There are 11 hidden switches. A switch that is on adds its own fixed numbers to the row, and there is some noise. The rows also spread widely along 15 directions, which tell nothing about the answers.
In the rows, 128 means zero.
Known rows, each followed by its switches (1 for on, 0 for off):
[118 142 142 107 121 138 110  92 123 110 182 170 116 101 127  80  72 133
 119 103 124 119 160 143 133 190 142 121 144  73 178  92 146 127 141]  0 0 1 1 0 1 1 0 1 1 1
[141 138 129 119 120 139 162  94 158 113 155 120 106 126 141 155  51 167
  75 110 137 105 134 148  98 182 136 134 133  98 155 125 131 123 159]  1 1 1 1 0 1 0 0 1 1 1
[166 123 197 155  64  98 117  88 159 143 216  71 102 100  94 147 128 120
 138 116 103 118 116 127 115 163 134 138 101 111 177 124 132 143 131]  1 0 0 0 0 0 1 0 1 1 1
[ 91 121 113  86 148 110 130  97 171 123 199 112 123 132 103 132  96 150
 145 112 111 168 119 121 113 185 132 146 178 115 179 116  92 169 129]  0 0 0 0 1 0 1 1 1 1 0
[ 95 129 139 135 110 123 147 100 139 141 160 181 180 137 128 157 181 124
 197 106 130 139 146 175 154 118 108 185 146 168 166 151 145  97 162]  1 1 0 0 1 1 1 0 0 1 1
[112 130 113 115 111 116 157 130  85 120  84 169 128 155 143  94 143 122
 105 162 162 133 125 136 102 171  81 146 134 129 101 127 161 126 129]  0 0 0 0 1 1 0 0 0 1 0
[180 101 134 181  16 101 106 143 132 109 176 125 117 126 147 132 148 122
 119 114 163 135 139  99 109 161 110 116 181 126 186 147 117  96 180]  1 1 1 1 1 0 1 0 1 0 0
[137  96 127  87 134  91 116 100 169 103 149 154 128 102 166 143 130 141
 161 113 148 167 150 164 151 143  84 161 177 130 163 120 115 166 177]  1 0 0 1 1 1 1 1 1 1 1
[125 121 166 148  93 104 180 123 145 127 123 101 162 152 118 149 132 139
 126 130 149 139 136 112 105 153 113 141 151 116 152 130 114 152 149]  1 1 1 1 1 0 1 1 1 1 0
[100 198 170 145 168 131 146 139 121 140 224 124 189 127 143 126 127 115
  88 154 137 147 118 122 146 156 141 130 154 137 157  95 128 131 121]  1 1 0 1 0 0 1 0 1 1 1
[ 83 110  90 119  73 142 136 101 144 147 103 154 135 179 122 101  92 133
 192 155 145 137 150 129  80 153  98 160 145 106 158 131 122  99 177]  1 0 1 1 1 0 1 0 0 1 1
[134 145 141 172 100 137 163 123 115 148 151 132 170 116 134 121 127 154
 141 138 139  91 153 145 105 132 128 151 128 120 149 135 133  83 153]  1 1 0 1 0 1 1 0 1 1 1
[189 106 137 175  62  97  95 144 130 116 153 112 148 129 157 146 140 123
 124 119 161 122 111  91  98 129  98 134 157 130 150 127 105 111 160]  1 1 1 1 0 0 1 0 0 0 1
[144 113 155 110 103 106 110 113 158 120 143 115 145 159 116 167 127  90
 135 115 135 148 143 107 136 136 140 111 156 113 189 122 113 181 140]  0 0 0 1 0 0 0 0 1 1 0
[117 128 142 101  95 145 150 100 133 138 125 162 137 153 118 127 129 118
 129 150 108  99 168 191 131 139 135 156 103 129 155 153 156 127 144]  0 0 1 0 0 0 1 0 0 1 0
[132 139  85  79 156 140 137 121  89 134 151 151 131  91 141  86 132 166
 136 176 118 102 151 174  97 171 116 159 163 130 122 129 116 136  86]  1 1 0 1 1 0 1 1 1 1 1
[176 124 115 120  65 150 108 105 140 152 151 132 136 130 173 167 148 122
 135 148 132 103 141 182 116 133 109 163 168 171 146 176 108 135 150]  1 0 1 1 0 0 1 0 1 1 0
[146 139 158 165  83 125  82 143 120 145 189 107 183 133 132  88 112  99
 122 132 135 115 145  91  99 151 141 118 141 106 177  93 104 137 128]  1 0 1 0 1 0 0 0 1 0 0
[146  99  67 106 138 114  98 160 131 107 140 128 157 158 163 146 117 134
 105 134 162 149 106  91  87 147 108 134 206 151 153 130  73 152 125]  1 0 0 0 1 0 0 0 0 1 0
[121 139 158 159 148  90 128 124 120 120 170 154 199  85 149 111 161 155
 157  93 151 146 153 127 157 125 100 159 173 123 135 113 117 131 158]  0 1 1 1 0 0 1 1 0 0 0
[161 137 156 130 129 122 139 146 125 133 125 106 149 151 127 160 104  95
  85 159 157 120 138  80 119 134 154  85 128 103 168 109 135 152  97]  1 0 0 1 0 0 0 1 1 1 1
[131 118 136 156 115 130 135 110 149 133 150 130 176 154 106 176 105 134
 139  54 137 110 121 101 108 130 145 142 151 120 167 136 108 122 135]  0 0 1 0 1 0 0 0 0 1 0
[105 146 115 154 124 126 141 124 134 137 224 133 144 110 118  85 104 158
 129 117 103 121 124 153  98 173 127 162 130 127 154 116 125  81 144]  1 0 0 0 1 0 0 0 0 1 1
[128 152  88  93 119 148 154 137  94 145 118 172 106 151 135 117 137 114
 111 215 128 105 154 168 110 142 129 128 105 131 132 150 170  86 114]  0 1 1 1 0 0 0 0 1 1 1
[137 139 183 128  91  92 147 128 138 107 196 128 125 116 135 138 170 110
  95 134 139 167 155 146 164 173 124 117 164 136 182 134 146 154 155]  1 1 0 1 1 0 0 0 1 1 0
[ 94 130 163 127  94 117 143  68 145 133 129 155 136 156 119 150 131 112
 153  88 148 148 120 139 141 163  98 165 140 126 137 128 155 149 158]  0 0 0 0 1 1 1 0 0 0 0
[137 142 115 133 138 115  89 138 147 153 186  96 157 132 140 106  91 128
 144 187 123 118 126 109  82 128 119 140 113 112 153  87  96 122 126]  1 1 0 0 0 0 1 1 1 0 1
[162 143 170 130  91 107 137 121 123 141 169 123  99 102 135 110 140 118
 101 168 119 117 146 158 129 162 113 127 101 111 138 129 163 127 132]  0 0 0 1 1 0 0 1 0 1 1
[117 138 167 124 139  91 132 118 161 109 181 140 142 135 113 138 119 101
 121 106 122 156 138 134 164 126 137 128 116 106 175 104 144 136 160]  0 0 1 1 0 0 1 0 1 0 0
[158 138  95 126 143 120  98 159 142 113 202 168 133 114 168 121 108 123
  83 143 126 114 141 161 141 112 131 131 123 137 162 126 133  78 160]  0 0 1 0 0 0 1 0 1 0 0
[119 125 165  97 161  89 165 111 155 118 160 120 128 105 105 125 117 165
 119 139 113 127 161 160 135 147 124 148 106  96 152 122 134 156 140]  0 1 0 0 1 0 1 1 0 1 0
[118 137 154 122  74 127 141 127 113 136 126 154 141 163 150 145 170  98
 113 176 180 155 134 113 133 170 110 127 172 144 162 148 151 141 147]  0 1 1 0 1 1 1 0 1 1 1
[174 118 117 159 128  93  93 160 143  99 172 130 153 142 163 161 104 103
  85  90 159 142  78  74 105 133 109 121 148 135 153  93 110 114 132]  1 0 1 0 1 1 0 1 0 0 1

New rows, each followed by its switches (1 for on, 0 for off):
[151 119 152 103 140 130 146  89 104 146 131 114 166  69  95  98 128 180
 160 109  87  66 192 173 108 144 159 157 127  93 135 143 106 174  89]  0 0 1 1 0 0 0 1 0 1 0
[170 148 144  99 138 140 108 109 179 155 185 116 104 120 166 179  77 117
  92 179 128 106 144 161 136 120 137 128  95 126 166 131 137 130 137]  1 0 1 0 0 0 1 1 1 1 1
[154 120 150 144 147  73 164 133 159 109 198  97 114  99  78 145 111 159
 132 103  89 115 135 133 118 116 143 128  80  93 176 118 125  91 128]  1 1 0 1 1 0 1 1 0 1 0
[122 132 111 137 126 101 119 180 134 112 184 139 183 158 152 121 155  97
 115 159 136 173 110 105 124 132 118 128 179 151 173 111 101 123 145]  0 0 1 1 0 0 1 1 1 1 1
[127 114 145 157  95 127 131 105 124 124 113 128 170 149 118 153 107 135
 146  88 178 123 136  69 110 150 129 126 180 100 161 121 116 138 140]  1 1 0 1 0 0 1 0 0 0 1
[151 133 142  55 160 104 124  90 152 148 152 107  65 103 115 164 108 131
 135 185 124 129 154 141 141 138 134 120  98  97 152 131 145 159 100]  1 1 0 1 1 0 1 1 0 0 1
[ 75 146 177 143 130 109 203  92 131 116 147 166 144 122 109 123 137 136
 130  98 146 159 139 154 161 165 114 156 129 115 141 121 182 117 162]  1 0 1 1 0 0 1 0 1 1 1
[118 118 165 127 105 107 110 110 154 142 161  91 166 137 115 119 111 126
 160 150 140 141 157  96 105 154 129 130 144  96 186 100 103 172 149]  1 1 0 0 0 0 0 0 1 1 1
[127  93 100  81 155  99 160 115 178  82 125 148 120 148 119 141  82 153
 116  93 106 127 126 180 110 132 109 167 116 108 145 119 113 140 169]  0 0 1 1 1 0 1 0 1 1 0
[ 95 121 112 116 129 119 159 124 140 110 153 147 143 149 120 101 107 141
 110 141 114 128 131 165 112 157 120 164 117 129 143 121 140 116 155]  1 0 0 0 0 0 1 0 0 0 1
[124 117 134 105 124 107 143 106 124 146 108 106 114 151  90 169 133 123
 151 153 164 139 130  73 110 142 131 116 136 107 153 138 131 153  96]  1 1 0 0 1 0 1 0 1 0 0
[124 149 141 150 141 124 163 168 116 139 160 130 169 142 102 106 112 117
  99 161 124  99 153 120 120 112 169 108  94  96 169 118 143  86 131]  0 0 0 1 1 0 1 0 1 0 1
[149 129 115 100 128 109 105 125 132 116 194 156  94 111 126 146 132 101
 132 125 130 152 131 125 145 148 137 109 145 124 184 124 145 113 114]  1 0 1 1 1 0 0 0 1 1 1
[132 110 140 146 113  97 147 114 113 120  96 119 137 136 113 134 113 139
 137 103 177 144 128  63 101 154 110 117 153  89 136 115 128 143 124]  1 0 1 1 0 0 0 0 0 1 0
[ 99  99  95 104 151  96 170 120 159 109 156 130 120 124  87 114  92 174
 164 116 100 134 142 148  99 137 137 153 113  95 174 127 116  96 158]  1 0 0 1 1 1 1 0 0 1 1
[ 95 151 142 115 158 122 175 113 121 104 145 157 130 120 135 106  84 161
  83 133 158 142 164 127 141 186 125 118 160  91 150 107 152 134 138]  1 1 0 1 0 0 1 1 0 1 0
[116 106 110  96  98 122 143 120 153 107 141 147 115 184  99 170 122 100
 113 121 118 145 117 126 118 156 147 127 134 135 185 145 143 128 132]  0 0 1 0 0 0 0 0 0 1 1
[191 138 176 135 139 111 133 139 130 127 160 100 128  76 157 116  80 154
  62 149 153  94 164 124 122 143 133 106 118  76 146 110 123 148 129]  1 0 1 1 1 0 1 1 1 1 0
[ 90 158 149 145 127 139 115 104 136 143 157 156 181 171 126 133 101  96
 162 125 138 129 122 114 119 133 115 150 116 122 162  84 139 107 137]  1 1 0 0 0 1 1 0 0 1 1
[150 116  90 121 176  78  94 109 150 106 171 118 107 109 122 144  81 140
 153  80 136 145  80  91 104 127  98 142 134 101 128  83 101 123 117]  1 0 0 1 0 0 1 0 1 0 0
[129 142 129 137 140 123 154 146 112 124 170 140 162 124 116 123 126 127
 118 125 125 122 146 122 125 139 154 118 147 120 178 120 125 111 107]  1 0 0 1 1 1 1 1 1 1 0
[156 116 105  59 127 119 118 132 134 124 129 110  91 137 133 126  97 124
  82 189 133 130 160 125 109 170 146  96 153  98 162 133 115 186 109]  0 0 0 1 1 0 0 1 1 0 0
[ 93 130 102 126 150 126 139 116 152 143 180 135 157 121 111 105  86 153
 168 134 113 128 162 134 106 140 149 140 124 104 186 109 120 100 141]  1 0 0 0 0 1 0 1 1 1 1
[113 123 162 153  86 100 161  96 132 128 109 137 111 138 129 148 126 129
 128 118 196 165 143  87 147 160 101 118 156 101 143 139 167 127 169]  1 0 0 1 0 0 1 0 0 0 0
[138  89 145 109  73 100 113 117 136  92 138 176 128 140 123 138 168 100
 146 109 144 146 150 138 150 150 113 139 158 128 182 135 149 141 159]  0 1 1 0 1 0 1 0 1 0 1
[ 87 115 154 137 104 107 167 137 139 134 149 129 194 158  85 107 158 117
 155 135 111 137 166 135 129 133 149 146 135 123 184 131 123 142 144]  0 0 0 0 1 0 1 1 1 0 0
[118  96 143  92 131  91 161 107 143  79 126 141 124 139  85 122 113 133
 116  89 103 133 128 151 128 156 135 148 114  98 152 113 139 158 139]  0 0 1 1 0 0 1 0 0 0 1
[143 142 138 147 165  95 166 141 145 125 192 102 140 107 112 153 116 157
  99 105 126 128 105 117 117 128 139 135 127 113 144 130 111 111 131]  0 0 1 1 1 0 1 0 1 1 0
[146 124 127 165  79  93 151 109 143 148 196  93  87  94 110 144 138 171
 147 127 137 134 121 115  91 162 109 144 129 122 149 156 130  83 147]  1 1 1 0 1 0 0 0 1 1 0
[122 109 148 100 139  81 166 112 123 136 116  92 158 128  84 162 190 138
 175 144 126 141 126 119 119 124 135 152 141 130 142 148 111 179 107]  0 1 0 1 0 1 1 0 1 0 1
[140 117 126  94 105 144 133 119 165  95 181 146 131 151 117 140  79 121
 103 112  95 107 161 166 122 167 161 125 148 112 213 116 118 136 141]  1 1 0 1 1 0 1 1 1 1 1
[ 97 149 114 144 184 111 151 109 150 138 225 136 130  90  89 128  88 175
 165 107 116 124 136 122 124 129 149 141 107  97 176 111 136  57 134]  1 1 0 0 0 0 1 0 1 1 1
[176 126 178 120 126 118 101 131 133 120 164 113 152 126 126 160 115 114
  82 119 139  96 152 108 138 132 160 105 135 104 178 123 117 166 116]  0 1 0 0 1 0 1 0 0 0 0
[122 133 171 140 138 109 170 112 146 125 136 103 185 128 118 138 104 154
 119  96 136 116 150 131 112 142 136 150 132 100 147 114 109 160 154]  1 1 1 1 1 1 0 0 1 0 0
[156 113 147 133 111  84 124 135 122  85 186 140 128 103 120 102 147 122
 112 102 112 135 118 143 130 160 114 138 140 118 157 106 132 131 138]  0 0 0 1 0 0 1 0 1 1 1
[161 125 108  53 137 139  99 104 163 121 174 135  92 129 141 154  81 112
 104 150 100 106 142 183 128 145 151 132 120 122 178 127 121 150 127]  1 0 0 1 1 1 1 0 1 0 1
[137 131 132 164  98 123 108 129 104 122 164 124 168 127 117  99 109 142
 129 102 144 108 139  82  96 159 137 121 173  94 161 108 101 122 130]  0 1 0 1 0 0 1 0 0 0 0
[105 136 160 113 135 108 175  77 129 150 124  87 123 112  90 129 105 169
 161 145 137 127 132 112  90 169 124 148 116  80 131 118 126 158 118]  1 1 1 1 0 1 1 0 1 1 1
[102 140 131 133 173  93 197 116 105 136 126 145 159 102 104 124 163 151
 155 125 124 132 135 153 135 123 120 163 105 132 108 132 163 109 111]  1 0 0 1 0 1 0 1 0 0 1
[156 118 134  90 110 131 127 109 112 109 143 162 151  90 175 100 150 143
 119 133 125 112 158 206 129 177  98 173 182 148 132 132 118 177 135]  1 0 0 1 1 1 1 1 1 1 1
[157  85  82  91 113  96 130 114 128  97  93 151  79 152 121 172 126 116
 134 106 154 144  97 108 104 146 100 134 145 127 128 138 140 128 115]  1 0 1 1 1 0 0 0 0 0 1
[138 131 126  98 107 133 136  75 153 184 127  94  72 132 115 170  92 139
 156 189 142 115 132 114  94 153 127 128 104 100 148 151 140 134 115]  0 0 0 0 0 1 1 1 1 1 1
[ 87 127 123 109 128 114 135  94 149 101 165 179 126 137 119  98  92 119
 154 105 116 153 131 153 129 171 108 155 119 108 168  84 156 114 147]  1 0 1 0 0 1 1 1 1 1 1
[157 134 124 170 136 101 134 107 133 135 144 130 107 100 145 150  88 174
 129 111 171 105  97 103  94 134  81 150 103  99 104 117 144  70 154]  0 1 0 0 0 1 1 0 0 1 1
[129 164 144 153  96 128 112 139 117 163 192 106 143 138 115 121 128 104
 129 180 140 128 130  78 109 145 153 103 134 106 174 120 127 101 120]  0 1 1 1 0 0 1 0 1 0 1
[ 98 175 144 129 141 142 151 111 131 167 176 154 125 137 119 140 104 110
 139 161 138 129 150 129 148 129 148 118  99 108 173 128 171  72 133]  1 0 0 1 1 1 1 0 0 1 1
[171 148 128 117 137 117 101 121 139 139 195 131  86  92 166 152 107 132
  96 150 160 134 118 123 139 149 113 115 152 116 145 131 135 116 139]  0 0 0 1 1 0 1 0 1 1 1
[125 140  91 126 100 143 109 113 120 139 162 157 119 143 158 126 109 125
 119 139 150 126 116 136 105 165 106 148 159 145 141 136 131 101 137]  1 0 0 0 1 1 1 0 0 0 0
[115 133 165 101 154 137 163  98 107 139  87 147 166 137 106 148 123 139
 133 139 152  95 165 127 131 134 147 136 117  99 144 131 151 156 106]  0 1 0 0 0 1 1 0 0 1 1
[106 128  97  71 153 104 121 102 159 120 153 130  85 154 111 146  87 120
 154 161 130 166 112 111 109 152 115 130 124 103 165 101 127 133 124]  1 1 1 1 0 0 1 0 1 1 1
[119 154 119 115 179 118 166 145  99 131 143 139 164 127 130 125 142 137
  84 153 134 117 114 142 121 133 138 147 123 141 115 133 135 128 100]  0 0 1 0 0 1 1 0 1 0 0
[119 113 127 119 120  82 106 138 141 139 164 116 146 158  91 117 152  94
 187 154 100 149  94 111  95 114 107 156  91 124 154 105 113 121 120]  0 0 1 0 1 0 1 0 0 1 1
[109 153 151 104 149 102 144 133 108 120 171 143 161 117 143 113 178 122
 109 159 144 160 123 147 150 166 108 150 175 144 128 121 132 166 127]  0 1 0 1 1 0 1 0 1 0 1
[147 129 142  64 153 120 106 121 134  73 174 174 118 121 134 127  97 113
  79 107 113 124 146 158 152 166 147 118 140 101 184  98 136 156 125]  0 1 1 1 1 1 1 0 0 1 1
[134 126  93 150 108 107 150 159 133 116 168 130 139 159 110 132 132 131
 126 137 116 125 110 124  88 129 121 138 133 131 159 131 112  75 144]  0 1 0 1 1 0 1 0 1 1 0
[105 133 110 112 145 117 190 132 120 125 147 143 127 121 113 121 126 169
 115 160 130 127 153 145 109 158 135 140 130 121 156 145 140 103 123]  1 1 1 0 1 1 1 1 1 1 0
[155 132 190 174  90  64 160  98 134 127 162  92 119 109 113 169 176 128
 129  79 137 155  77 116 128 152  84 156 124 134 106 135 143 142 137]  0 0 1 1 0 0 0 0 0 1 0
[100 151 128  90 135 134 145  94 118 121 118 188 119 151 161 164 139 103
 127 150 188 170 134 129 163 165 100 128 178 139 148 129 170 137 136]  1 1 0 1 0 1 1 0 1 1 1
[ 99 133 114 118 104 148 168 107 127 144 122 173 167 178 112 188 169 107
 174 122 143 134 150 147 143 121 136 149 174 164 174 171 139 110 130]  1 1 0 1 1 0 1 0 1 1 0
[ 95 137 118  80 178 103 133 105 138 129 144 149 132 150 105 150 128  99
 170 132 130 169 114 125 140 126 114 142 133 124 149 105 132 149 104]  1 0 0 1 1 0 1 0 1 1 0
[178 121 137 115 123 116  94 127 131 131 150 131 126 112 155 167 126 118
 131 155 172 125 154  99 140 119 128 104 161 114 177 131 122 137 130]  1 1 0 1 0 0 1 0 1 1 1
[144 151 149 142 147 149 154 104 117 164 130  94 153 100 136 121  59 188
  99 127 164  78 147 106  85 159 140 133 149  71 117 128 100 148 124]  0 0 1 1 1 0 1 0 1 1 0
[140 136 113  98 129 164  91 144 138 130 159 137 196 167 172 126  85 102
  95 156 128 106 132 138  93 151 141 141 169 141 178 101  81 166 118]  1 0 1 0 1 1 1 1 1 1 1
[147 149 158 121 165 100 135 126 124 134 168 111 145  98 148 144 131 132
  93 133 155 145 122 110 141 152 123 126 157 123 127 115 128 164 107]  1 0 0 1 1 0 0 1 0 0 1
[ 85 176 200 141 150 107 176  90 148 183 167  90 163  94 148  79 114 168
 133 192 140 139 152 171 121 162  79 185 101 107  95 103 136 165 162]  1 0 0 0 1 0 1 1 1 1 0
[174 124 160 171  92  82 156 137 134 129 152 109 140 125 133 173 180 128
 119 122 138 118  93 139 121 115  92 162 116 151 113 152 135 104 155]  0 1 0 1 1 0 1 0 0 0 1
[136 114 147 105 100 111 117 108 125 105 142 143 127 129 125 112 118 122
 125 122 134 132 161 126 117 180 119 124 147 105 175 106 133 162 122]  1 1 0 0 1 1 0 1 0 1 0
[121  95 130 120 123  64 135  96 142 127 122  95 120 113 115 118 133 163
 182 116 148 166 107 104  94 150  71 171 145 103 108 118 100 163 149]  1 0 1 1 1 0 1 0 0 0 0
[122 102 111 138  78 123 159 113 136 107 143 170 150 153 123 168 172 125
 147  95 135 134 134 160 128 148 117 163 170 171 170 162 144 106 153]  1 1 0 0 0 0 0 0 1 1 1
[155 102 126 150  86  96  98 101 127 124 115 147 126 122 154 158 140 130
 165 105 195 146 122  85 119 135  75 143 171 125 133 130 129 127 152]  1 1 1 0 0 0 1 0 1 0 0
[162 130 159 141 103 136 138 109 124 109 140 150 165 125 161 152 122 118
  84  75 149 102 129 159 133 160 123 147 163 138 138 125 136 154 144]  1 0 0 1 1 1 0 0 1 0 1
[113 130 169 122 134 112 156 109 105 131 104 129 181 144 123 148 163 124
 124 123 161 140 124 111 132 151 118 148 164 134 128 134 128 185 112]  0 0 0 0 0 1 1 0 0 1 0
[ 93 141 161 111 124 141 151 114 162 123 153 134 175 163 148 126  86 135
  77 131 142 141 148 144 129 180 129 147 170 121 162 119 114 177 165]  0 0 1 0 1 0 1 1 0 1 0
[101 127  93 116 156 107 171 119 134 125 124 152 121 147 139 153 127 147
 114 132 171 156  85 123 115 153  87 164 154 143 101 138 143 116 145]  0 0 0 0 1 0 1 0 1 0 1
[100 143 143 123 123 148 160 140 135 127 148 151 155 180 114 134  91 105
  85 150 138 119 142 122 123 146 160 118 115 114 185 123 152 107 133]  1 0 1 0 1 0 1 0 0 1 1
[108 142 130 131 130 130 134  93 146 136 140 139 154 143 142 113  84 138
 143 120 137 122 114 147 101 155  90 170 135 109 117  96 121 136 160]  0 0 0 1 0 0 1 0 1 1 1
[105  89 118 113 106 109 110  79 153 128 133 154 151 137  97 148 133 135
 232  89 138 142 149 114 119 131 116 159 161 110 188 126 112 135 155]  0 1 0 0 0 1 1 0 1 1 1
[139 116 116 118 160  82 155 118 118 119 160 124 128  86  91 145 158 166
 164 111 112 121 141 138 128 114 140 145 120 120 150 145 127 108 111]  1 1 0 1 0 1 1 0 0 0 0
[150 149 186 172  81 118 134 120 144 164 164  91 141 142 133 167 122 110
 118 146 165 130 133  89 127 131 127 112 131 114 164 138 130 123 149]  1 0 0 1 1 0 1 0 0 1 0
[124 155 168 128  92 150 144  50 159 166 172 115  91 137  84 190  81 133
 158  95 122 101 129 121 120 163 156 129 110  89 178 143 149 110 128]  0 1 0 1 1 1 1 0 0 1 1
[134  97 163 154  48  93 150 127 168 131 146 109 147 155 129 143 162 116
 142 154 136 151 139 135 119 142 103 149 139 140 174 146 128 139 186]  0 0 0 0 0 0 1 1 1 1 1
[128 111 158  61 113 120 118  94 144 133 151 147 136 121 121 145 171 104
 165 148 118 144 176 175 168 145 140 142 166 131 186 151 128 193 135]  0 0 0 1 1 0 1 0 1 1 1
[123 127 172 129 118 100 164 124 149 104 140 153 136 151 122 138 126 104
 109 119 132 139 133 155 149 134 110 140 100 116 156 112 165 121 161]  1 0 0 1 1 0 1 0 0 1 1
[119 140 137 132 109 125 180 111 138 137 126 114 132 149 136 135 112 147
  92 153 139 119 132 159 111 154 114 155 123 130 117 146 139 130 157]  1 0 0 1 0 0 1 0 0 0 0
[101 120 151 118  86  81 161  92 176  98 134 147  74 162 121 144 110 122
 126 133 147 185 132 133 142 175  80 132 124 101 157 116 170 125 193]  0 1 0 1 0 0 1 1 0 1 0
[121 129 166 153 102  98 164 140 133 100 147 154 155 131 153 113 141 137
  95 127 167 149 141 137 141 160  91 142 160 116 145 117 146 124 193]  0 1 0 1 1 0 1 0 1 1 1
[114 109 143 100 138  98 159  99 128 130 151 122 134 100 106 140 161 158
 153 121 138 151 138 136 131 157 123 156 164 129 149 150 119 168 117]  1 0 1 0 1 0 1 0 1 1 0
[131 125 152 111 130 102 154 106 114 143 122 138 135  96 135 116 165 142
 141 159 142 133 148 155 130 152 100 158 127 127 113 136 152 158 121]  0 0 1 0 0 0 0 1 1 1 1
